All rows are made from the same 9 directions, up to rounding. Whole rows:
In the rows, 128 means zero.
[[135 114 140 145 106 106 112 113 135 109 130 127 115 156  76  79  95 135
  130 150 132]
 [180  96 117 170 142 145 128 153 153 150 124 154 139  71 126 159 125 122
  122 117 129]
 [106  89 108 161  81  91 146  70 137  98 162 116  97  96 117 108  90 137
  163 131 158]
 [130  53 140 140  85  97 173 144 193 113  99 179 182 156 121 185 121 106
  176 103  83]
 [158 170 130  89 164 166 114 158 104 169 103 135 156 127 161 150 165 122
   99 121 117]
 [156 123 169 159  87 156 110 145 186 108 157 167 151 162 136 131 108 109
  134 155  99]
 [177 156 121 157 197 169  98 201 133 145 158 110 145  82 144 152 161 121
   83 110 145]
 [119 175 138 135 129 188 125 132 152  98 192 177 106 143 136 155  77 116
  156 116 132]
 [ 82 104 125 164 204 103 123 176  98 114  92 103  87 125  66 118 171 150
  101 135 131]
 [161 137  92  90 107  89 128  82 102 134 136 102 141 127  92  84  82 135
  142  99 170]
 [101 175 112  58 130 129 127  86  57 131 117 124 126 157 137 110 147 140
  140 130 150]]

The start of a row, then its end:
[211 112 122 143 107 182 132 121 163 167 118 218 146  85 130 173  75 112
 150]	[114 114]
[ 99 133 121 180 160 152 123 148 128  88 188 129  94  94 135 150 142 133
 135]	[130 158]
[142 176 150 115 119 155  93 110 123 121 141 149  95 178  78  71  64 133
 121]	[152 128]
[112 177 117 130 143 187 112  92  82 124 162 161  70  95 144 128 117 141
 137]	[150 161]
[181 115 118 135 147 159 148 150 168 176  93 180 128  89 110 175  69 115
 130]	[ 84 101]
[154 136  93 114 111 103 112  91  83 108 172 101 154 112 126  96 144 138
 144]	[125 193]
[120 128 136 142 156 156 111 154  92 124 124 143 142 115 166 154 220 133
 115]	[163 132]
[153 120 147 149  72 127  90  93 117 107 160 124 147 135 150  81 160 132
 125]	[194 148]
[155 143 119 113 135 137 106 142  90 122 152 116 187 122 176 140 214 126
 121]	[141 158]
[214 129 156 131 119 179 103 143 156 189  74 193 143 127 113 127  94 117
 102]	[151  84]
[138 110  94 105 130  71 143 128 114 119 134  84 172 127 114 123 143 129
 140]	[ 86 160]
[137 154 139 139 158 129  95 153 125 105 143 124 105 172  49  77  88 136
 112]	[133 139]
[114  91 131 176  93 126 156 108 187 127 147 129  94  82 151 149  79 120
 142]	[122 112]
[139 165 129 120 124 170 107  90 100 135 133 170  83 129 103 100  81 138
 134]	[152 141]
[136  73 151 176  98 111 136 154 185 126 128 112 161 109 173 152 166 114
 117]	[146  98]
[136 185 156 105 100 165 102 114 139 120 164 139 125 175 143 100  91 119
 124]	[148 120]
[ 41 102 135 151 133  87 134 132  99  66 147  91 117 152 137 122 209 143
 139]	[160 143]
[179 149 120  90 151 140  97 144  72 143 104 151 183 151 115 120 185 132
 119]	[139 148]
[105 151 147 137 141 150 130 154 159 114 152 128 111 148 134 141 105 119
 124]	[118 109]
[117 181 113  79  95 155 131  64  96 119 167 151 114 139 152 122  90 129
 164]	[123 156]
[159 219 117 100 166 163  87 127  99 150 169  81  96 118 120  75  83 135
  84]	[116 164]
[ 96  62 132 144 112  61 157 115 150 141  62  97 105 128  90 106 112 137
 121]	[130  96]
[174 141 121  87  95 120 110 104 105 103 142 175 181 192  77 101 105 125
 169]	[124 154]
[200  95 125 141 120 117 121 137 153 166  89 143 150 110  88 115  94 124
 114]	[120 116]
[ 49 130 155 141 119 113 131 136 134  76 160  96 114 168 157 125 170 129
 131]	[155 118]
[129 120  78  70 124  71 160 107  92 137 124  78 184 112 156 144 164 128
 148]	[ 73 163]
[139 110 153 117  63 126 137 109 162 136 124 137 172 144 189 142 145 111
 137]	[149  96]
[ 77 142 128 127 155 144 138 141 108 124 134 109 113 109 184 162 187 131
 119]	[134 126]
[ 88 135 141 150 167 126 125 176 137 100 148  98 119 142 130 138 161 128
 111]	[126 123]
[ 61  95 121  95  92  66 176 108 133  78 127 125 158 188 120 149 136 123
 187]	[ 99 122]
[129 143 134  96 108 101 116 101 113 148 105  83 125 150 126  74 120 135
 103]	[144 124]
[ 91 142 146  82  75 118 151 102 149 107 140 134 153 191 162 138 113 113
 161]	[121 103]
[138 101 141 201 117 167 124 134 171 103 164 188  96  99 115 153  94 123
 150]	[146 125]
[ 63 135 141 131 142 119 116 135  85  70 147 126 121 178 119 117 193 141
 142]	[164 144]
[170 150 131  81 140 143 143 151 161 181  81 147 150 149 113 147  69 110
 117]	[79 86]
[ 77 170 139 161 156 159 123 156 155  70 212 122  81 144 121 138  93 124
 138]	[114 142]
[106 208 157  73 117 191 105 122  96  97 168 177 150 206 169 139 155 119
 150]	[154 126]
[132 123  91 129 140 131 160 136 143 102 174 156 146 107 120 184  97 117
 178]	[ 62 157]
[185  87 103 121  94  96 132  89 114 170  91 118 158  80 134 112 135 133
 125]	[131 142]
[ 63 140 115 143 161 119 151 127 132 129 141  69  62  87 147 133 112 136
 110]	[106 131]
[144  84 126 126  91 102 150  91 150 141  78 173 114 142  64 113  54 130
 158]	[121 106]
[146 176 124 101 132 142 116 117 127 147 143 107 113 131 125 101  79 127
 111]	[112 135]
[136 149 144 151 167 192 112 181 131 112 154 184 141 130 147 181 167 118
 131]	[136 122]
[116 147 150 160 115 128  94 126 140  67 190 126 100 178  73  71  86 133
 135]	[156 149]
[ 82 179 137  78 114 165 145  99 114 133 136 143 113 148 189 154 127 122
 143]	[127 111]
[149 118  99 159 158 142 107 124  75 115 146 151 120  80 108 129 168 145
 136]	[144 181]
[122 118 144 103  88 116 133  73 120 177  57 124  94 131 131  87 101 138
 110]	[165  92]
[139  90  85 164 140 105 149 131 131 113 162 115 138  61 131 161 138 129
 150]	[ 91 170]
[132 159 111 111 144 156 135 149 126  91 187 165 163 146 135 176 128 115
 169]	[ 86 155]
[156  99 127 128 110  66 136 146 178 118 125  93 161 166  66  95  71 119
 129]	[ 89 120]
[166 165 143 108 132 149 102 158 133 156 141  87 175 125 196 128 176 115
  83]	[136 121]
[103 122 173 165 133 140 108 161 154  98 126 147 105 178  94 110 128 128
 116]	[168  96]
[134 155 121  48  78 129 149 101 119 114 149 159 209 185 178 164 143 108
 181]	[ 99 131]
[102  97 110 142 121 126 144  77  89 151  89 141  80  68 144 132 146 148
 134]	[156 135]
[145 109 129 170 146 142 121 148 139 149 122 120 116  73 149 142 151 129
 101]	[141 125]
